Each new row is followed by what is left after taking away its nearest point in the smallest flat space through zero that holds the last named rows.

J150 (5 x 13):
[[-0.02, +0.28, +2.54, +0.15, -0.49, +1.23, -0.33, +1.24, -4.17, -2.75, +1.09, -0.02, -1.02],
[+0.25, +4.14, -0.98, +1.05, -0.97, +3.80, +3.01, -2.75, -2.19, +4.30, +3.71, -1.29, +1.11],
[-2.73, +2.47, -2.77, -3.02, +1.16, -1.24, -0.12, +0.18, +0.10, +1.91, -0.65, +2.37, -0.79],
[-3.72, +3.09, +0.67, +2.54, -0.92, -2.73, +0.92, -3.96, -0.80, +0.89, +1.39, -7.40, -1.27],
[-1.54, +0.41, +3.29, -2.45, +0.07, -0.65, -1.75, +0.04, -0.42, +0.71, -0.43, -0.87, +1.49]]
New rows:
[-3.46, -1.42, +3.65, +3.49, -0.90, +3.42, +1.54, -2.18, +3.95, -3.65, -2.39, +3.93, +0.68]	[-5.15, +0.72, +2.79, +2.66, -0.73, +3.21, +1.97, -2.86, +2.98, -2.46, -1.81, +3.75, +0.19]
[-1.74, +2.12, -1.15, +0.18, +1.97, -3.31, -3.86, -1.94, -1.48, +3.71, -3.26, +0.18, +2.52]	[+1.08, +0.56, -0.93, +2.73, +1.29, -1.16, -2.88, -1.04, -2.98, +1.38, -2.27, +0.75, +1.87]
[-3.54, -0.91, +3.61, -3.56, -2.86, -0.16, +0.11, -1.43, +2.99, +0.42, -3.40, -1.20, -3.67]	[-1.18, -0.84, +1.81, -1.71, -3.27, +2.57, +2.00, -1.21, +1.90, +0.32, -1.92, +0.35, -4.11]
[-2.87, -1.26, +1.38, -1.62, -2.89, -1.60, -2.26, +1.64, -1.04, -3.53, +3.37, -2.22, -2.45]	[-0.93, -1.29, -0.91, -1.58, -2.78, +0.21, -1.00, +0.96, +1.47, -0.40, +3.70, -0.45, -0.76]

J627 (5 x 13):
[[-0.85, +4.98, -1.74, +0.08, -0.16, -0.76, -2.36, +0.75, -0.45, -0.02, -2.93, +0.53, -3.28],
[-1.87, -0.07, -1.00, -3.24, +1.14, -0.87, +4.82, +2.29, -1.68, +0.87, +1.27, +2.93, -0.08],
[-4.82, -0.87, +2.35, -0.93, -1.02, +1.59, -1.97, -0.01, +1.28, -2.98, +0.57, +6.23, +1.64],
[-0.67, +1.64, -2.55, -2.38, +0.67, -3.39, -0.92, -1.65, +1.48, -2.87, +2.58, -2.73, +1.84],
[+3.56, -5.73, -1.76, -0.45, +0.80, +2.55, -1.00, +2.15, +0.58, +5.24, -1.57, +4.02, -1.88]]
New rows:
[+1.00, -0.88, -2.63, +1.72, +2.79, -2.14, -1.94, -3.07, +0.17, -3.37, +2.60, +1.71, +2.28]	[+1.25, +0.17, -1.41, +3.05, +2.61, -0.84, +0.26, -1.57, -1.89, -1.40, +0.66, +2.27, +0.31]
[-3.16, +0.07, +3.38, +1.88, +1.60, -1.03, -3.34, +2.56, +1.03, +2.81, +1.15, -0.71, -2.40]	[-2.84, -0.52, +2.54, +0.76, +2.16, -2.02, -2.01, +2.51, +1.02, +2.77, +2.46, -1.57, -1.60]
[+1.88, -0.22, +1.05, +3.44, +0.42, -2.14, +3.93, +3.03, +1.70, +3.26, -1.94, +3.94, -0.23]	[+1.20, +0.86, +0.48, +3.12, +0.18, -3.66, +1.48, +1.10, +3.33, +0.49, -0.66, +2.03, +1.31]
[+2.03, -2.43, +2.77, +3.14, -0.55, -0.53, -2.29, +0.76, +0.14, +3.20, -2.31, +1.35, +3.05]	[+0.30, +0.55, +0.97, +0.80, +0.13, -2.99, -0.77, +1.05, -0.35, +1.76, -1.27, +0.84, +3.05]
[-1.26, +0.10, -0.06, -3.64, +3.30, +3.50, -2.38, +3.34, +0.93, -2.68, +1.46, +3.54, -0.28]	[+1.07, +0.79, +0.85, -1.38, +3.14, +3.35, -0.98, +2.54, -0.10, -1.94, +1.18, -1.14, -0.41]
[+0.33, -1.74, -3.69, -2.06, +0.42, -2.19, -2.11, -0.69, +3.80, +2.22, +1.33, +3.65, +2.29]	[-0.10, +1.10, -0.20, +1.19, -0.58, -1.16, +0.57, -0.77, +1.34, +2.02, -0.08, +0.99, +1.58]

J988:
[[+1.16, -3.66, -1.36, -2.28, +2.79, -0.78, -0.38, -0.40, -0.96, +1.45, -2.19, -1.97, +0.30],
[+0.21, -4.71, +1.46, -0.51, -5.92, +1.58, +1.48, +0.71, +0.87, +0.34, -0.49, -0.72, -0.89],
[-0.44, -2.56, +0.62, +4.07, -1.41, -0.33, -0.42, +3.33, -4.31, +5.45, -0.96, +1.27, -1.72],
[+2.88, +0.10, -0.86, +0.63, -4.14, +3.25, +4.30, -1.12, -0.88, -0.95, -1.33, -0.06, -0.44],
[+3.77, -1.86, +1.78, +3.03, +1.31, -1.07, -0.91, +0.72, -0.96, +1.19, +0.45, +2.54, -2.08]]
New rows:
[+1.80, +3.95, -1.63, +1.59, +2.42, +1.89, -0.38, +3.51, -1.66, +2.64, +3.05, +0.07, -2.24]	[+1.47, +0.77, -1.10, -1.44, +0.55, +2.16, -0.32, +2.76, +0.79, +1.17, +2.83, -1.65, -1.83]
[+2.43, +0.56, -0.15, +2.17, +3.24, +0.96, +2.44, -0.78, -0.20, +2.77, +1.33, +0.38, -2.13]	[-0.48, -0.10, +0.24, +0.22, +1.27, +0.99, +1.87, -0.58, +1.60, +2.01, +1.87, -0.92, -1.31]
[-3.78, -1.25, +2.11, -1.34, -2.25, -1.72, -2.35, +3.35, +2.49, +1.99, +1.42, +0.93, +1.45]	[+0.77, +0.43, +0.04, -0.99, -0.16, -0.27, +0.48, +1.26, +0.86, +1.02, -0.26, +1.14, +1.38]
[+1.35, +3.48, -2.68, -2.64, +0.84, -3.08, -3.05, -1.46, +1.36, -3.64, +0.21, -3.70, -2.91]	[+1.31, +1.66, -2.01, -0.25, -2.09, -2.37, -2.33, +0.36, -0.73, -1.00, -0.30, -2.97, -4.07]
[-0.83, -1.54, +2.40, -3.66, -2.82, +1.18, +1.86, -0.84, -0.67, +1.28, -2.34, +0.02, -0.26]	[-0.35, +0.92, +2.68, -2.25, +0.07, -0.01, +0.56, -0.87, -0.82, +1.01, -1.29, +1.51, -0.44]
[-1.71, +2.32, +3.14, +3.00, +0.89, +2.72, +1.10, -2.49, -0.30, +1.65, -3.61, +1.07, -2.05]	[-2.08, +0.41, +3.46, +0.98, +1.39, +2.03, +0.16, -2.89, +1.24, +0.95, -3.60, +0.06, -1.71]

J754 (5 x 13):
[[+0.50, -4.44, +0.97, +1.89, +1.45, +1.23, -2.31, -0.87, -0.12, -1.72, +1.42, +0.50, +1.32],
[+2.03, -0.90, -0.58, -0.28, +2.16, +1.72, -3.44, +1.14, +2.96, -2.20, -0.11, +1.60, +3.00],
[+0.45, +0.27, +1.08, -3.10, +1.23, +2.11, -0.64, -0.04, +1.83, -4.85, +2.14, -4.19, +1.48],
[+4.78, -1.37, -2.56, -1.25, +2.55, +2.88, -3.59, +2.54, +5.20, -3.00, -0.08, +3.67, +2.17],
[-3.28, +0.74, -1.37, -3.12, -1.67, +1.47, -0.43, +1.34, +3.29, -3.60, +2.64, -3.01, +4.10]]
New rows:
[+2.01, -1.61, +0.36, -1.77, +3.79, +1.08, -2.48, +1.64, -0.54, +0.77, -1.15, +2.96, -1.29]	[-1.50, -0.87, +0.26, -2.51, +1.51, +0.40, -0.80, +1.39, -1.18, +0.89, +0.05, +0.68, -0.74]
[-0.37, +3.44, -0.57, +4.08, -0.98, -3.79, +2.63, -0.68, +1.03, +2.81, +0.78, -2.57, -2.44]	[+0.98, +1.18, -0.77, +3.97, +0.52, -2.02, +0.27, -0.25, +2.99, +0.24, +1.83, -2.07, -0.51]
[+2.05, -1.24, -0.21, -0.40, -2.66, +1.48, -2.14, -1.36, +3.28, +0.40, +2.72, +1.70, +0.53]	[+1.36, +0.77, +1.42, -0.29, -2.43, +0.35, -1.46, -2.28, +1.46, +1.49, +1.68, +0.22, -0.11]
[+1.35, +0.80, +2.98, -0.96, -2.16, -1.35, -0.93, +3.80, +3.41, -1.93, -4.98, -1.02, +0.12]	[+0.24, -2.03, +3.17, +0.52, -3.11, -1.53, -0.14, +2.90, +1.93, -1.51, -3.73, -0.99, -0.86]
[+1.26, -3.59, -0.08, -3.69, -0.13, -1.46, -1.02, -2.33, -2.28, +3.39, +3.77, -0.66, -3.26]	[+0.61, -1.02, -0.43, -4.34, +0.39, -1.59, -2.91, -1.28, -0.56, +3.46, +2.46, -0.17, -0.16]
[+1.94, +1.71, -0.37, -1.83, +1.70, -2.91, +0.88, +3.68, -4.20, +4.13, -0.89, -0.08, -3.46]	[+0.13, -1.04, -0.63, -1.86, +1.62, -1.43, -1.19, +3.91, -2.46, +1.39, +1.37, -0.89, +0.09]

J26 (5 x 13):
[[+1.17, +3.30, +0.82, +3.91, +2.65, -1.93, +5.65, +1.16, +3.07, +1.05, +1.56, +0.26, +1.96],
[-1.03, -1.78, -1.45, +2.27, -0.78, -0.43, +2.04, +2.68, -1.78, +3.37, +1.23, -1.13, -1.86],
[+1.44, +0.32, +1.70, +0.91, -0.93, -1.22, -1.26, -1.92, +1.32, -2.80, +1.26, +5.51, +0.54],
[-2.90, +2.02, -4.72, -1.82, +0.00, -1.12, +2.75, -1.98, -0.68, +5.44, -0.41, -0.96, +3.36],
[+0.45, +1.11, +5.72, -2.23, -0.07, +1.62, -1.91, -1.31, +1.59, -3.31, -0.96, -0.51, +1.60]]
New rows:
[+1.21, -0.71, -1.92, -0.56, -2.21, -1.27, -0.20, -1.26, -0.02, +3.45, -0.89, +1.52, -1.60]	[+2.07, +0.15, +0.48, -0.49, -1.03, -0.55, +0.06, -0.68, +1.21, +1.80, -1.37, -0.06, -1.38]
[-0.68, +2.84, +0.14, +3.04, -1.79, +0.16, -1.11, +0.33, -1.52, +0.54, +0.14, +0.82, +1.21]	[-0.34, +2.78, -0.28, +2.47, -1.18, +0.67, -1.77, +0.49, -1.53, -0.21, -0.59, -0.36, +0.79]
[-0.46, -0.22, +3.11, +0.91, +0.89, +0.52, -1.27, -1.09, -3.20, +2.41, -5.16, -0.21, -0.73]	[+0.52, +0.50, +1.67, +2.17, +1.77, -0.52, -0.47, -1.32, -2.36, +1.89, -4.73, +1.25, -0.66]
[+4.78, +0.77, -1.08, -1.44, +0.72, +0.24, +2.96, -3.04, -1.01, -0.83, -2.18, -0.28, +1.11]	[+3.95, -0.96, +0.50, -0.78, -0.99, +0.54, +2.80, -1.85, -2.30, +0.28, -1.28, -0.07, -0.02]

J630:
[[+0.74, -0.87, -4.38, -1.24, +0.14, -0.73, -5.65, +1.42, +2.42, -2.63, -0.41, +6.78, +5.59],
[-0.59, -0.63, -4.74, -1.99, +0.39, -3.54, -4.53, +1.22, +0.07, -3.78, -2.27, +0.92, +0.88],
[+0.14, +0.97, -0.70, -0.49, +2.34, +5.07, -5.46, -0.71, -2.49, -1.14, +1.18, +5.60, -1.58],
[-0.01, -2.20, -3.98, +3.13, -0.42, +3.67, +1.90, +2.28, -1.49, -3.54, -0.54, +1.84, -0.40],
[+2.92, -6.02, -1.79, -4.77, +2.35, +4.44, -5.03, -0.03, -4.15, -3.98, -1.66, +5.13, +5.81]]
New rows:
[-0.52, -1.57, -3.46, +1.93, +1.89, +0.28, -3.02, +3.33, +1.62, +0.84, -0.71, +3.57, +0.50]	[-0.27, -1.90, -0.29, +0.82, +2.02, -0.20, -0.81, +2.06, +0.45, +2.64, -0.80, -0.09, -0.63]
[-2.98, +3.72, +1.84, -0.91, -2.30, +1.43, -0.32, -1.08, -3.43, +1.84, -3.32, -0.02, +2.29]	[-3.14, +3.31, +0.24, -0.02, -2.80, +1.14, +0.22, -0.18, -2.95, +0.81, -3.68, +0.25, +2.69]
[+3.42, -2.18, +0.16, +3.03, +1.60, -2.04, -2.07, +0.69, -3.65, -1.09, +2.44, -1.32, +2.88]	[+2.72, -0.36, +0.48, +4.13, +1.38, -2.40, -1.95, +0.57, -2.76, -0.18, +3.15, -1.35, +1.39]
[+0.08, -1.60, -3.41, +0.50, +0.58, -2.24, +1.56, +3.58, -2.32, +2.78, -3.91, +3.73, +0.15]	[+0.08, -0.46, -0.94, -0.13, +1.06, -1.91, +1.39, +2.33, -2.61, +4.65, -3.12, +3.07, -0.94]

J978:
[[+3.30, -0.49, -2.86, +1.52, +0.07, +0.14, -2.09, -0.99, +4.04, -2.44, +5.95, +4.41, -3.96],
[+5.23, +1.15, +0.32, +4.88, -1.80, +0.36, -1.62, +0.91, +1.72, +4.15, -1.75, +1.41, +1.57],
[+4.60, +0.62, +1.21, +2.95, -1.74, +0.79, -1.84, +1.84, +0.06, +1.04, +6.25, -0.59, -4.38],
[+3.54, -5.10, -7.30, +0.70, +3.12, +0.81, -4.03, -4.09, +2.94, +4.13, +1.16, +4.83, +3.06],
[+6.57, -0.96, +2.93, +1.17, -2.24, -0.17, -4.41, +0.51, +2.28, -4.19, +2.59, +4.07, -1.64]]
New rows:
[+2.53, +3.16, -2.15, -1.73, -1.53, -1.86, +0.67, +1.48, +3.03, +2.61, -0.24, +2.30, +2.91]	[+1.33, +2.13, -0.84, -3.94, -1.21, -1.73, +0.56, +1.77, +0.85, +1.31, +1.49, +0.41, +1.89]
[+2.49, -1.33, -1.48, -2.56, -1.60, +2.41, -1.93, +3.29, +1.28, +1.82, -1.09, -0.76, +1.53]	[+0.56, +0.00, -1.79, -2.88, -1.55, +2.11, -0.35, +3.44, +1.92, +0.26, -0.57, -0.77, +0.12]
[+1.31, -0.63, +2.88, +3.93, +3.53, -1.02, +0.15, -1.59, +4.47, +5.25, +1.81, +5.09, +0.18]	[-1.68, -1.00, +5.42, +0.66, +3.69, -1.29, +1.13, -1.05, +1.68, +2.69, +1.51, +2.54, -0.10]
[+3.68, -1.48, +3.81, +1.28, -0.22, +1.72, -2.49, +4.44, -2.23, +0.12, +0.47, +1.25, -2.40]	[-0.49, -1.02, +0.12, +0.30, +1.71, +1.39, -0.01, +2.81, -0.90, +0.32, -1.17, +1.98, -1.54]
